The rows of a group lie close to one hidden flat surface of 10 dimensions, which passes through zero. Surfaces can cross.
Known rows, each followed by its group:
[ 15  -9 -10   7  13  -7   4   8   5 -17   6   7  21  -1  32  14 -20  13]
rovup
[ 18 -23 -19  15   7   2  20   5 -14 -24  -9 -13 -24 -27  31  14 -22   2]
rovup
[-18  10  -2 -14 -12 -16 -12 -12  27 -28 -31  -8   3   1 -20  -2  13  -6]
nam
[ 18  21  -5   5   5  -9   3  -7   8  -3 -12  14 -24  -3   3  27 -21   5]
tugab
[  1  -1 -24  -4 -14 -23  -4  -2  18  -7 -34   1 -19 -17  -8   1 -28  -2]
rul
[ -7  -1 -17  -5 -14  -1   2 -10  29  -9 -28  12 -15  -6  -8  -9 -14 -18]
nam
[-26 -18 -10  26 -14   8  38 -26  22  -5 -17  -4 -33 -20  25  10  11 -23]
rovup
[ 12  21 -15   8  14 -20 -23   6  26 -31  -8 -16  19  53  40  33 -22   0]
nam
[ -5  -7  25  13 -13 -20  17 -17  10 -14 -19 -16   5  21 -14  -9  18  19]
nam
[-12   5  25  13   1 -27  21   8 -22 -24   5  15 -24  -8 -11  -1  17  30]
rul
[  5  20  15   8  23  -1 -10  15  20 -11   9  -5   7  20   0  10  27 -14]
Tigek
[-45   1   2   7   0  -6 -11  -9 -50  17  34 -35 -34 -15  21  30  28   3]
rovup
[-10  -9   4 -23   7   9  -7 -14   0  -1  -6   7  11 -14   4  -2   4 -10]
tugab
[ 31  36  -4  26  40  17 -10  33 -21  -6  37  12 -24 -20  15  49  -3  19]
tugab
[ -8   7   7  26 -19  14  42   7   0 -35   4   5   0  -3   3  -8  26  20]
rul
[ 18  -4  -7  15  -2   2  17 -27 -10  -5  38   0 -27  35  -6 -15 -15  29]
rul
[-16  13 -20 -11   2  38 -14 -12  20   1  16   9   9  -4   5   9  10 -29]
tugab
[-29   1  25 -32  -9   2   6 -43   3  14 -49  -7   1 -11  -4   4  12 -30]
tugab
[ 19 -17 -37  -8 -24 -20  -4 -11  55 -14 -16  14  24  13 -36 -46 -32   8]
Tigek
[  5  11  28   7  22 -25   5 -15 -15 -22 -15  -2 -38  19  14  23  -8   5]
Tigek
[  1  -4   5   6 -28   7  42  -3  49  38 -23  -3  16 -20 -20 -26  33 -41]
Tigek
[  9   6 -21  23 -20 -25   6   1  40 -18  -1 -16  -9  49  -7 -19  -7  -4]
tugab
[  7   1  13  41  -2  -1  18  24   4  -2   2 -18 -18  21   5   0  19  -6]
tugab
[ 10  23 -15 -23  -3  -1 -22   4  28  -8  -3   0  37   6  -7  14  -7   1]
rovup
[ 33  -4 -17  -7  -5 -13  15   9 -11   3  -1   4  13 -21  15  10 -32  25]
Tigek
[  7  11 -13  10 -15  12   5   4   9  -1  -8   5  -9 -20 -19   6  -5   5]
tugab
[  1  35 -35  -6 -35  13  -1   1 -11   4  -9  -4  -7 -12  -6  20 -17  20]
Tigek
[-16   2  30  -8  14  -2  -1 -11  -4  26  -6  -8 -16  21  12   0  15 -36]
nam
[ 19   5 -26  -1 -26  -3 -19  28   3 -14  -7 -20  12  25 -28 -28 -14   6]
rovup
[  6   1 -18 -10  19  47   6 -33  45 -15  -6  44  -8 -12  17   2 -20 -41]
tugab
[ -1 -20  37   1  26  35  10 -12  32  37 -19  23  14  12   2 -17  14 -54]
rul
[-25 -24  -6   5  -6  28  -6  -3 -13   3   3  24   3 -16   7 -13  -7   6]
nam
[  2 -17  16   5   4 -41  13   0  19 -44 -14   7  18   5   0 -15   5  19]
rovup
[ 32  17 -29  -7   1  12  -3  15  38  -9  -5  18  23  -2  -1  -4 -17 -15]
nam
[ 10 -15   6   1  11 -14   3   5 -28  19  19  -3  -3 -16  13   3  -6  16]
Tigek
[ 33  22 -21  -7  26 -16 -32  23  11 -21   1 -14  29  10  21  36 -18   3]
rul
[ 18   9 -10  22   6  -7  14  13  25 -38   1  20 -18 -11 -13   2  -5  11]
rovup
[  0 -38  11  28  -9  28  35  21  15 -21 -21   3   8 -10   2 -36  16 -23]
rovup
[ -6  -7   2  11  -9  -2  -4  -3   8 -20  -4  20  16  13 -12 -11  -8  33]
nam
[-10   5  16  18   2 -29  11  18  -7  13 -11   9  -7  20  29   8 -10   5]
rul
[ -1   7 -14   4  13  19 -32   8  14 -38   4  13  19  24   1   0  -7   4]
Tigek
[ 42   2 -21  -7  -1  -2  10  15  15  10   7  -5  24   0   6  -7 -22  -2]
nam
[ 32   2   0  30   5 -12  19  15   0   0 -12 -12  -8  17  28  21 -24   9]
tugab
[-25   5  26  -7  17   5 -11 -16   4  18  23   1  -2  37   0 -11  35 -24]
tugab
[  1  20  -4  31   8   8   4   9  32   7  15 -10 -18  26  -1   7  24 -25]
Tigek
[ -2  -1  10  -1   0 -21   1  -9 -11 -15  -7 -10 -17 -10 -15   6   1  14]
nam
[-12 -48 -53  14  -4  21 -16   1   8 -23  13 -22  -9 -26  10 -18 -12 -25]
Tigek
[ 26   3 -50 -16  -5 -12 -25   2 -19 -18  27 -33  13  -2  17  24 -30  30]
rul
[-11 -28  33   0   5  24  25 -19 -17  18  12  13  13   6   6 -26  20   1]
rul
[-14   3   8  11  -5  11  17  19  19 -24 -31  11  10 -30  -5  -1  28 -15]
rul
[ 21  32  33  11  11  -5  23   8  23  15  -3  23   4  11 -24   1  20   1]
Tigek
[-31  39  18  12  -2  -9 -13 -12  13  34   3 -25 -40  50 -11  14  30 -33]
rul
[ 18 -13   5 -12  -1  64   0  22  -7  17 -18   7  24 -28 -14 -17   5 -32]
rovup
[  5 -14 -28  -9  -2   4 -25   7   4 -24  -5  25  34  -2  20  -3 -42  26]
nam
[ -3 -14 -21  14 -14  13   6   2  -1  16  18  -5   6  12  24  -6 -14   4]
rovup

New rows, each followed by its group:
[ -2   5  22   3   2   7  15 -24  12   1  11  -9   8  48   3 -11  22  -5]
rul
[-16 -21  11 -10   2  -3   0 -20 -22   0  -9  -3 -15   3   6  -7  -2  -2]
Tigek
[ 16  -5  10   3  -8   1  27   4  12  18  -7  18   7 -16 -11 -17   2  -1]
Tigek
[  2   2   5  21   7   0   2  23 -19  11  14 -28   5  14  23  17  14  -3]
tugab
[ -3 -10 -24  -9  -3 -14 -21  31 -20  37  -9  17  -1 -39  10   2 -42   4]
rul
[  7 -17  -4  15   5   1  12   8 -10   6  22   8  14   9  30  -1 -14  13]
rovup
[ 38 -13  -3  -6  26  29   2   7   8 -34  12   0  40 -17  17  12   3  -3]
rul
[-16   5  16 -11   5  -5   8 -36  32 -11 -31   9 -19  11  -8  -2  11 -30]
tugab
[-19  10 -18   4  -1  16 -16   0  14   5   2  24 -15   7   0  -4  -9 -13]
nam
[-16  10  18  16  12  -9   3   3  -5 -20   7  -4 -31 -12 -18  10  32   2]
rovup
[-21  -6   4   0 -10 -29  -3  -8 -17  -3   7 -15 -18   9 -10 -13   5  17]
rovup
[ 18  -3  10  21  -5  -7  31  -5  17 -20 -14  -8  -6  -6 -20  -5  18  10]
nam
[-25 -12 -17 -12  -6   0 -22 -11  -7  -6 -14   9   1   3  25   2 -28  -2]
nam
[ -6  -1  28 -10  12  -7   2  -7  -7 -11   2   5   6   7 -16  -5  18  10]
rul
[-14  -5  16   2 -19   2  13  -2 -24  33 -19 -19   2   4   0  -3  10  -3]
tugab
[-15 -13  -2 -13  -9  -8   8 -40 -20  23 -18  -8 -39 -15   7   2 -23  -5]
rovup
[-21  -7  22  16   6  -2  18  18 -33  18   7  13  -8  -6  26   2  12   9]
rul
[ 49 -12  -8 -41  16  -4 -30  -2 -66  37  -1 -19  -8   3  23  20 -79  10]
rovup
[  3 -26  19   6  17   7  16  -8   1 -23  10  36 -21 -22 -16 -30   4   0]
tugab
[-11  -6 -17  -1   0  17  -7  -3   8 -13  16   6  -2 -12 -15 -15  16 -11]
tugab
[ 17  37  -2  35 -15   1  19  15  27  18 -24 -16  -8  34   5  24  -6  -6]
tugab
[ -2  -6   4 -22   7 -30 -22  12 -11  13 -24 -10  30   1  28  14 -17 -10]
rul
[ -7  18   8 -23   4 -42 -36   2  -5  15  -3  18 -13   0 -44  -8 -15  17]
rul
[ 35 -37   7 -21  25 -15   2  -5 -49 -19  27  16  19 -20  12  -8 -33  52]
rul
[ 31  61 -34 -34 -10  23 -48   9   9  25   5  -7   9   8 -41  24 -28  -3]
rovup
[  6  18  -2  12  -5   2  -9  12   9   3  29  11  14  24 -23  -9   3  32]
nam
[ 27 -12   0  16 -24 -13  34   3  12  19 -40  10   8  11   5 -13 -37  15]
tugab
[ 34   6  -6   3   7  40   4  16   6 -12 -25   6 -18 -31 -14  14  -8 -25]
rovup
[ -2  18 -19  15 -18  19   7 -11  48 -13 -26 -11 -21   2 -17   2  13 -36]
rul
[  5 -20 -50   9 -22  16  -5  20  -5  -4  29 -14  16 -10   7 -22  -9  10]
tugab
[ -6 -18  12 -39   3  -1 -17 -25  -2   3 -11  -3  19 -14 -25 -15   7  -9]
rul
[ -6  -4 -25  15 -10   6   9 -14  26 -11 -25  15 -37   2   5  -5 -31 -21]
nam
[ 20   7 -13 -14  11 -35 -30  -2  15  14 -15   9  -7  15 -15  -1 -47   3]
rul
[  3  -6 -13  -4 -16  16  -3   7  -1  14   4   7  11   0 -15 -21 -11   3]
rovup
[-15 -29 -32  11  -3  30 -30   5  24 -10  32  18  16  22 -20 -44  -8 -10]
Tigek
[-19  34  -1  -9 -19 -31 -16   6  25  -8 -16  -9  20  26 -19   0  19   8]
rul
[ 18 -17  -3 -21   2   2 -10 -30 -19  23  36   0  17  34  -6 -23 -23  24]
rul
[ -4  11   9  12  18   6   0  -1  26 -12 -17   3 -11  26  35  20  -4 -32]
nam
[ 20   3 -16   7 -16 -11  14   8  31 -24 -28   4   5  -6 -13  -8 -11   6]
tugab
[ -7 -21 -30  25 -33  -8   9  16  15 -26   3 -23  -7  -4 -24 -34  12   0]
tugab
[  5 -23   3  23 -24  33  35   6 -17  22  22  -3  -2 -33 -28 -22  23  17]
nam
[  9  14 -13  -5  -2 -12 -15  11  29 -22 -30  10 -14 -39 -37   5  -5  -6]
rul
[-14  20  19   7   9 -15  -3   2 -37 -24  25  -9 -32 -11 -16  18  35  25]
rul
[ 11  37 -12 -26 -10  14 -16 -20  48  30  -7  36  23   5 -40  -2 -18   0]
rovup
[ 10   4   4  -4  -5  22   7  -8   1  -7  39  16  29  25 -23 -25  12  26]
rul
[-14  17   6  -4  -3 -23 -34  25  -7 -21  31 -12   3   1 -49 -14  41  26]
tugab
[ -2   3 -18 -13 -14 -30 -11  -7  11  15 -20 -21  11  30  22   5 -30  -8]
rul
[  8  14 -15  12   9   6   5  -9 -23  -1   7   9 -59 -24  11  33 -30  10]
tugab
[ 12  -8   1  -3  -3  15   8 -17 -11  37  -9  -8 -17  22  17  -3 -29 -23]
rovup
[  0 -19  -1 -10  -4  -7  19 -16  22 -17 -29   7  15 -15  16  -4 -10  -7]
rovup
[ 15  24  32   4  25  -5   9  17 -37  48  38  10  -1  -4   9  16  12  19]
Tigek
[  0  40 -20 -15 -11  63 -23  26  -7  -3  10  24  54  15  18  21 -11  17]
Tigek
[ 21 -19  -9   3 -12  -9  11   6 -11   5   2  25   7 -11 -14 -24 -36  34]
tugab
[ 18 -11  14 -17  20  -4  -1 -28  23 -29 -30 -28  15  12  15  17   3 -36]
rul
[ 12 -20   4 -12  15 -28 -15  22 -18 -15  16 -17  45  20  14  -9  -1  21]
tugab
[  2 -14   3 -12 -10  -9   6 -25  47  -4 -15  26  26  44  -7 -41 -14 -13]
tugab
[ 26  -1  23   5  31 -36   0   5   5 -23 -14  14  -8   8   7  10 -20  13]
rul
[ 11   4   2  13  16  16  -1   6 -17   8  16  13 -24 -12   4  13  -6   1]
rovup
[-47  37  44  11 -14 -37   0  10  -7  35  -4  15 -19  39 -19 -10  35  13]
rul
[  3  27   6   5 -24   2   3   7  37 -15   1   2  22   2 -60 -19  38  15]
nam
[ -6   4  -4   7  12  -5 -15   1  -8  24  -4   3 -52 -18 -11  12 -11 -14]
rul
[ -2  29 -25   1 -26  28   1  -1  26  17 -16   6   3 -11 -14  12  -8  -7]
tugab
[ 11 -14  -7 -20  15  -6  -8   2   0 -43  -6  21  13 -46 -14  -7  -3  12]
tugab
[-14  15  -4  -4  -4   7 -13  14  -7   7  12 -24  27  12  21  19  23  -4]
rul
[ -4 -19  11   1 -11  -6  30 -32  -2   7 -10  -7  -9  27  20 -16 -15  -1]
rul
